The same things were measured in two ways. Each way mixes the same 12 hidden numbers, adds some noise and spreads widely along 8 directions of its own, which tell nothing about the thing.
Some things both ways: the first way, then the second way.
[-11   0  12 -15  14   1   8  -2  -4 -12   8   1 -25  21  12  -5  -1   2
  -2  -5   7   6]
[-12 -18   1   8  11   9 -12  10  -9   7  -1   0   8  -1   4  23   2 -29
 -20 -15  -7  -3 -14  -8   4  -8  -6  -3 -16]

[ -6  -7  12   6  -3 -13  -3  -3 -18 -14  24  -2   4  16  18 -12  -2   6
 -11  -5  -2  -1]
[ -5  34 -29 -13 -18   7   2   6  11 -19   1   4  11  -5  38   6  12  -4
  -9 -25  -5  15  18  -2  29   9  -6 -13  22]

[-42  16  -9  -9  55   6  -1  25  11  -4   6  -3 -20 -11   4   7  17 -10
  13  -7   2   3]
[ -3 -11   6   1   5  -3   3  -5  -6   1  -3   0  -1  -3 -12  -9  -3   3
   6  21  18   3 -11  -3 -18 -11  12   2   0]

[ -9  -9  11 -13   1  -1   7  -6  -4  -4   8   4 -24  16  20 -12 -21   5
 -10  -5  14  32]
[  5   4   1  -7  -3  -1  11   1  -3 -14  -5  10  -3  -2   4 -12   3  13
   7  -1   1   1   0  -5 -11  -9   4  -9   7]

[ 18   2  -2   0 -16   5   6   4  -4  15  -3   8 -13   2   7  -8  -6 -11
  13  -4   4   6]
[  0  -7   3  -2   4  -8  -1   1  -2  -3  -4   2  -2   3   3   9   0  -3
  -5  -4   4  -5   4 -10  -7  -4  -2  -6   4]

[  7  -8   9 -20 -18   8  -8 -18  11   1   8   7 -30  -2  -9 -25 -27  -2
  -7   6  32  -2]
[  6   0  -1  -3   4   8   0  13  -6   4  -5  11   5 -10  19  15   0 -12
 -25  -9 -10   0   7  -3   3   7 -11  -6  -9]

[  0 -11   9  25 -16 -23  -3   2   0 -15   8  -1  36  -3  12  11  -1   9
 -29  -6  -5   4]
[-24   8   0 -19  -7  -4  -5  -1   4 -11  -9  -6  -5   5   8   9  27   4
  15 -32   2   4   4 -13   5  11   3 -14   2]

[-11  -3   1   1 -11  -1  -5   5   5  -3   1   2  -6 -10  -2   1   0  -1
   8   4  -9   1]
[  0  11   8   1  -3  -4  -7   0  -8 -12   4 -10   1 -11   3  -1   1  11
   5   3  -4   9   9   5  -6  19   0  -7   5]

[ 23   3 -15  -5 -23  17   1 -10   9  16  18   3  -3  -2 -23  -9 -24   0
  -4  16  29 -26]
[ -3  16   7  -2  -3   2   2  -5  -6 -18   6 -10   8   1 -12 -12   0   6
  14  -5   2   2   8  13   3  10   9  -3  25]

[ -5  -4   2  -7   0   0   6  16 -18  -8   1  -2  -7  18  12  -6  -3   2
  -6  -1  -1  15]
[ 14  21 -19   2  -3  12   5  -4   3  -4   8   9  17 -12  15  -6   2  -7
 -10   9   5  14  17   1  12  -5  -1   3  16]

[ 18   2  10 -13 -31   1  13 -14  -2  -5   4   3 -10   9   3  -1 -12  -5
  -7  -9  10   4]
[ -6   1  -9   0 -11 -18 -17   3   6  -7   3 -11 -13   0  20  13  11  10
  11  -6   0  19  11 -16  -6  10  -8  -5  -3]

[-17  12  -4 -17  15   2   2   3  26 -15  -8  -1  -2 -13  -5  10  12 -12
   5   0   4  -3]
[  9  -7 -13  -5  -6 -15  -8  -6  16  21  -7  10  14   4  26  13  15  -4
  -3  -9   7  14  25  -6   9  17 -32   9  -5]

[ -5   0  19  -6  15  -6 -20 -18   2 -15  17  11 -19  13  17 -10  -8   3
  -6  -2   1   9]
[ -6   9  -5  -9  -3  -2   0  10  -1  -9  -5  -1   0   5  14   8   7   2
  -6 -26 -11  -2   7   0  11  12  -6  -7   7]

[ 18  -8   7  18 -20 -16  -3  21 -16  12  -3  -1   8   2   6   2   9 -19
   6 -13 -26  12]
[ 15  10  -5  -1 -15  -5  17 -18  13  -4  -2   7   8  -2   5 -26   7   4
  -7  20   5  -8   6   1  -4 -20  -3   5   7]

[ 16   9  -1  -1  -1  14  10  -9   8  12  -6   3 -22  -3  -3   5 -27   8
  -5  -2  16  -4]
[ -1  -6   8  -4   2 -12 -11   3 -13  25   4   1  -9  16 -11   5   3   1
  11 -15  -5  -1   2   3  -9  17  -9  -9   3]

[-16 -14  19   3  11 -19 -10  -2 -19 -22  14   8  -4  21  37  -5  -3  19
 -19  -6 -15  11]
[ -7   9   6  -2 -30  -5   0 -21  12   5   8 -20   0  17 -13 -19  11   6
  23  -4  -8  -5 -13  12  15  14  -1  -3   6]

[ 21  20   9   0 -56  18  -2  -5 -10 -13 -16   7   0  -6   6   0  -8 -19
   5 -15   2  32]
[ 14  -3  -3   7   9  19   3  15  -9  -3   0   2  10 -13   0   4 -18 -10
 -20  20  -3  10   6  10   3   0   8   7  12]

[ -6  18  11   7  -7  13 -12   2   0 -26 -14  14  12  -2   1  21  14   0
  -1 -14 -11   8]
[  0  -8  17 -10  -2  -5   5 -10  -4  12  -6   7  10   9   1  -7   2  -2
  -6   1   8 -13 -11   7 -12  -6 -14  -1   1]

[ 21   3 -12  21 -13  -4  -9  21 -10  -2  11   8   3  -3  -3  14   6  -8
   3  -2 -13 -14]
[ 10   6  -5   0   9  -2   4   6  -6 -10   4   2 -10  -3   4   3  -2  17
   4   1   4   5  11 -12 -10  -1  11  -6  13]

[  2  -6  20   3 -31  -4  16  -5   3 -12 -13  -2  -2   2   0  15  -9   0
 -11  -2  -3  24]
[  0   1  18   0  -4   0   3  -6  -3 -11  -4   2   8  -5   0  -7   9 -12
  -8   1  -6  -9   7   0  -3   1  -1  -2  -3]

[ 18  16  12  -4 -19  10  12 -12  11  -4 -14 -10  -5   0 -13  11  -9 -10
  -4  -5   3   3]
[ -4  -9  -4   0 -10  -9 -11  -6   8   7   2  -3  -3   2   9   2  15  -6
  13 -10  -1   6   4 -11   2   4 -10   6  -9]

[ 15  12   5   5  -6  18  -5  -3  -6  -4  10   1 -16  19 -16  24  -7  -7
  -3 -14 -14  10]
[  3   0   1   2   6  14  11   7  -8 -18   0   5   5 -15  -2  -7  -2   3
 -10   2  -3  -9 -12  -3  -6 -24  13 -10  -2]

[-10  15  15  -6  10   1  22   2  -2 -21   5  -6 -20  11  -2  19   1  -3
 -11 -12  10  10]
[ -7   2  -4  -3  10   4  -3   9 -11   5   1   4  -6   2   3  -1   0  -7
  -9 -17  -9 -12  -7   3  -3  -4   0  -1   1]

[-17   0  -4 -13  10   6  17  -1   2  -7   8   2 -20  16   3   9  -3  15
  -8  -2  10  -7]
[ -4   7  11  -9  -8   0   1  -7  -1   4   5  -7   4   7  -6  -5  -6   0
   7 -16  -5 -14  -5  15   6  19  -9  -2  10]

[-14 -13  25   1  -1 -13  14 -11  -1 -23  10  11   1  12  18  16  -8  17
 -27 -14   8  23]
[ -3  -6  11   5   4  -3  -6  13 -18  -4  -1  -1  -3   0  -1  16  -1  -8
 -16   8  -1   6  -5 -11 -14  -7   7 -18  -3]

[  9   5   7  -8  13  32  -8   1 -19 -10   7  15 -50  53  17  16  -5  10
  -9 -16  -8   6]
[ -6   0  -1  -1  -8  -3   0 -10   7   6  -2  -5   5  19   2   1  11  -2
   5 -13  -6   2  -6   2   8  10 -11   1   1]

[ -3  12 -22 -13  -1   3 -10  16 -15 -11  13   9   1   1   4  -6   6  -1
   2   0   2 -15]
[  1  -6   5 -15  15   7  -5  17 -10   2  -2   3  -4  -3   8  17  -7   9
  -3 -14   4  -1   5  -2 -13   0  -6  -3  14]

[-19   9  13 -12  29  10   5  -3   9 -17   5   1 -15   8 -15  15 -12  10
 -16   4  14   8]
[ -7   7   1   3  -1   8  -5  -1  -5   1   3  -4  15 -11  -2  -2   8 -18
 -13   1  -2  -4  -2   6   9  -3   5  -6  -1]

[  3   4   9  14 -32  -7  15  12  -8  -6   5  -2  -5 -19   5   2  -4 -16
   8  -8   3  17]
[ -3   4  -5   5  -3   3   0   3  -5  -1  -2 -11  -3   8  -9  -4   6   6
   3  -8 -15  -7  -6   7  10   6   8  -7  11]

[ -8  11  -1 -19  -2   2 -16   8  -6 -18  28   8 -16 -14 -16  -1   2 -20
  -2  -7  11 -11]
[-14  18   4  -9   1   1   3  14  -7 -31  -5  -3  -6 -17   9   0   8  -3
 -19   5   2   1  10  -2 -12  -8  14 -11   7]

[-18   1   5 -14  25  -7   0   7  16   4 -10   8   5  -5  12  -8  11  -4
   4   1  10  10]
[-23   8   4   1   6 -16 -22  -5  -7   3   9 -25  -4   2  -5  15   4   0
   5  -2  11  11  10   3 -10  27  -5   3   9]

[  6 -12  11  -2 -20 -32 -14 -18   7 -39  32  10  23  -2   9 -12  -8   5
 -37   2  26 -15]
[ -1  -8   2   3  -2  11   1   4   4  -3   7  -7  -4  -4  -7   7  -7  -7
  -4   0  -1  -6 -12  -6   6  -2  13   2  -8]

[  8   6   4   3  16  15 -16   0 -10  -7  12   7 -23  30   0   8  -6   5
  -6  -8  -7  -1]
[-19  -4   5   2  12 -14 -21   9 -22   9  -4  -6  -1  -7 -11   3   6  -9
   2  -7   3   7   6   7 -17  16  -2  -4   1]

Other things, the second way, with their names:
<435>: [-12   3  10  -6  -3  -5  -2   2  -1 -21  -1  -4  -1  -2   5   9  10   1
   3  -1   7  14   3 -13  -7   7  10 -10  -5]
<175>: [ -6 -16  10   6  -1   0 -11   1  -1  12   3  -4  11  13  -3  10  14 -24
  -8  -5  -8  -2  -7   1   1  -7  -9   3 -13]
<304>: [ -4   5  -6  -1   0  15  -3   3   0   6   9  -5   7   6   5  13  -6 -11
  -7 -12  -5   7 -12   3  13   8  -4   0   5]
<136>: [ -7   1   1  -4   2  -9 -18   6  -5   9   1 -13  -4  -1   3  13   6   6
   3  -7   1   8  15   4  -5  22  -9   0   8]
<37>: [ -7   2   0  -5  -1   9   7  12   0   0  -4   9  14   6   9  22   9 -29
 -37 -15   1 -10  -6  -9   9 -15  -4 -19  -8]
<216>: [ -7 -10  16  13  17   3   9   0 -15 -13  -8  15  24  -5  -6 -10   4 -32
 -33  23   2   1 -13   6 -17 -24   3   5 -18]
<337>: [  0  -2  11  -4   6  17   7  -2  -7   1   3  -4  -2   1  -8   2 -12   4
  -2   9  -2   3 -16   4  -4   5   7   3   2]
<83>: [ 14   6  -5 -19 -23   5  23  -9  24 -12 -11   9   4   7  21   0   9  11
  -2 -21  -2 -19   6 -12  19  -8 -11 -10  12]
<413>: [  1   5   5  10 -17  -8  -2 -17   2   1   7 -17  13   6 -17 -20   6   4
  15  24   5  11  -1  17   4   7   6   4  14]
<129>: [  5  -9   3  13   0  -7 -13  -3  -4  12   8  -7  -2  -7  -7  -6  -3  -4
   2  16  -1   3   5   3  -6   9   1  10  -6]
<176>: [ -6 -15  -1  11 -10  10 -10  -2   9   4   0 -15  17  -5   3  19   3 -17
  -7  -4  -3   3 -13  -2  23   9  -3   0 -15]
<358>: [ 10   8  -3  -1  -6   5   5   7   1  -5   4  -5  -4   1   4   4  -9   4
 -11  14   3   2   4   0   0  -7   9  -5  17]
<315>: [ 17  13  -2 -12   0   9  25  -6   4  -6  13  20   1  16   4 -23  -2  20
  15 -16  -4 -11 -13   1  -2 -16   0  -1  11]
<368>: [ -7   0 -12   8 -13   1  -7  -8  10  10   2 -25  -1   9 -11   2   6   4
  10  -3  -2  -3  -6   4  22  11   7   3  10]
<267>: [  3  -1   2   2   3  13  -5   4  -6   0  11 -13  -3  -8  -5  13  -8  10
   7  -9  -8  -2  -8  -3   4  13   4  -7   0]
<379>: [  6 -10   7   8   4 -13  -5  -1 -11  12   9  11   9  -8 -15 -25  -4  -6
   7  20   8   7  -4  15 -26 -13  -5  10 -11]
<293>: [-12  14   3  -9   8  14  16   0  -4  -9  -2  11  10  -2   1  -9  10  -8
 -17 -14  -5  -9 -14   6   0  -4   4  -3 -10]
<407>: [ 10  -8  13  -6   5  10  17   4  -8  -1  -3  21   3   0   0 -11  -9 -10
 -16   2  -4 -17 -15  -1 -14 -23   2  -5  -6]
<199>: [-12  -9  10  -5  -2   2   4  -5   1 -11  -5   1  -7  -5   5   1  12   0
   5  -1   5  -1 -17 -19  -6  -3  13  -8 -22]
<27>: [  9 -16  17   7   1  -9   6  -6  -7   0  -2   3  -3  -6 -15 -14  -2   2
   1  25   7 -12  -6  -6 -22 -15  10  -2 -10]
<329>: [ -2  -7   6  -3  -5   3   7  -8   8  -4  -1  -2  12   6   2  -3  10   3
   5 -10  -3 -10 -16  -2   6  -4  -5   0 -12]
<194>: [ -5 -25   2   7  -1 -19 -12 -14   7  27   0 -16  -9  16 -14   2   6   7
  19  -1   5  -8  -9  -2  -6  10 -10  15  -9]
<317>: [-18 -23  17   1   1 -14  -7  -9  -3   6  -8   0   7  16 -10  -1  24  -9
   7  -7   5  -2 -16  -4 -13  -7  -7  -1 -23]
<47>: [ -1 -12  11   7  12   4  -2  15  -8  -2   0   4   4  -5   1  19  -5 -27
 -31   8   2  -7   1 -10  -4 -11   8  -2 -10]
<190>: [ 8  1 -4  6 -8 -1  0  6  4 -8  4 -6 -4  1 11 10 -9  3 -9  9 -4  8  2 -6
  6  8  3 -4  4]
<39>: [ -2  13   1   4 -10   6  -5   3  -4  -8  13 -12  -2   1  -5  -4  -3  -1
   8   5  -8  17  -2   8   6  13  12  -3   8]
<302>: [-19  26 -16 -13  -5   7  -1  10   7 -23   2  -7 -11 -18  20   9  20   6
  -3 -34  -8   0   5 -15  10  11   7 -14  -8]
<78>: [ -3  -7 -16   7   4   5 -11  11   1  12   5 -10  -3   2  -3  19   8   3
  -2  -2   0  14  -2  -9   6   3   4  -1  -8]
<360>: [  6 -11   4   1   4   2  -3   2  -6   5  -7   7   3  -7   8  -6   3  -7
  -5   9  -2   4   7   1  -8  -6  -4   9   0]
<41>: [  3 -12  -4  13   1  -5 -13  10 -10  13   0  -4  13  -5  -4   9   2  -8
 -13  21   3  21  -3   6  -9  -4  -6  -5 -12]
<71>: [  2  -1  -2  10   3  14  -6   4  -6   5   4  -3   3  -6  -6   1   1 -14
  -7   8  -7   5   2   2   6  -4  10   5   3]
<102>: [ 13   6  -2  -5  -5  12   4   2   2   3  14  -4  -9  -3   3  -2 -12  14
   3 -13 -14 -19  -6   1   4   1  -2  -1   9]
<238>: [  5  -1  -9   9  -1  10  -8  11  -8  15   6  -3   8  -3  -2  16  -1 -14
 -15 -10  -9  -2  -2  -2  14   0  -2 -11   1]
<415>: [  8   1   4  -1   7   5   8  -3   2   1  10   8   6   0  -2  -9  -7  -3
  -6  14   7  -3  -2   5  -9 -11   1  13   1]

Some of these things the first way, each followed by its name:
[  6  15   2  -5   2   8  -7  -3   5 -10   9  16  -3 -16  -3   8  -5  -8
   1 -15  10  -2]
<37>
[  1 -13  10 -11  12 -16   6  -4   8 -18  11  10  -8  27  14   1  -4  11
 -28   1  24   3]
<194>
[-16   4  -7  25  -6  -8   0  34 -25 -14   5   0  13  -4  20  19  25  -3
  12 -12 -38   3]
<413>
[ -9  -9 -13 -16 -17  -9  -7   2   1 -26  30  11   0  -5  -6 -11  -4   7
 -12   9  23 -26]
<267>
[ -1   9  -2  -5  23  -7   7  -3  29  12  -1 -10   8 -10 -16  13  -3  -4
 -13   6  13 -15]
<415>
[  2   0  10  20 -28  -3  -9   5   5 -24  -1   4   2 -11   7   5   1  -3
 -10  -7   5   4]
<199>
[  1  -4  -1   9   4  -6   8   6  -7  25  -3  -7   1  13  23 -10   0   4
   1  -6  -8   0]
<304>
[  6   8   2   7 -18   1  -5  11  -4   1   4 -11  -6 -12 -13  -6   1 -16
   6   5  -2 -17]
<360>
[-12   6  17  -5  11  -5   2 -17  27  -2   6   3  -9 -12  -1   8   0  -8
  -1  -6   8   1]
<190>
[ 18  -4   0  15 -16  -8   4  11  -4  -2   5  -4  -6   5  -9  12  -2   1
  -9   2  -4 -19]
<129>
[ 22   1   8   9 -23   4   7  -6  -2  21  -3  -6 -17   2   2  -7 -15 -10
   3 -10   1   4]
<407>
[  8  17   7  -2   2   7 -22   2   1 -22  15   0  -9  -6 -19   5  -5 -10
  -8   5   4 -22]
<71>
[  2  -6  -8   6   9 -24  14   4   0   7  18 -20   3   5   4  -1  -5   3
 -10   0  -8 -18]
<379>
[-20 -10  -5  -1  10 -16  -1   6   4 -36  34   7  -2  12   2  10   9  16
 -20   9  11 -25]
<329>
[ -9   3  -6  -7  -1  -2  17   4  21  27  -7  -7   2 -25  -9   4   0 -21
  16  -6   0  11]
<83>
[-19  -1   1   9  13  -2  11  23   0   0  13 -10 -28   4   7   8  18 -14
  14  -7  -9  -7]
<216>
[  7  -3  -4   8   6 -17  -7  15  -8 -11  14  11  -7  -3  11  -4   1   2
  -4   6   3 -17]
<47>
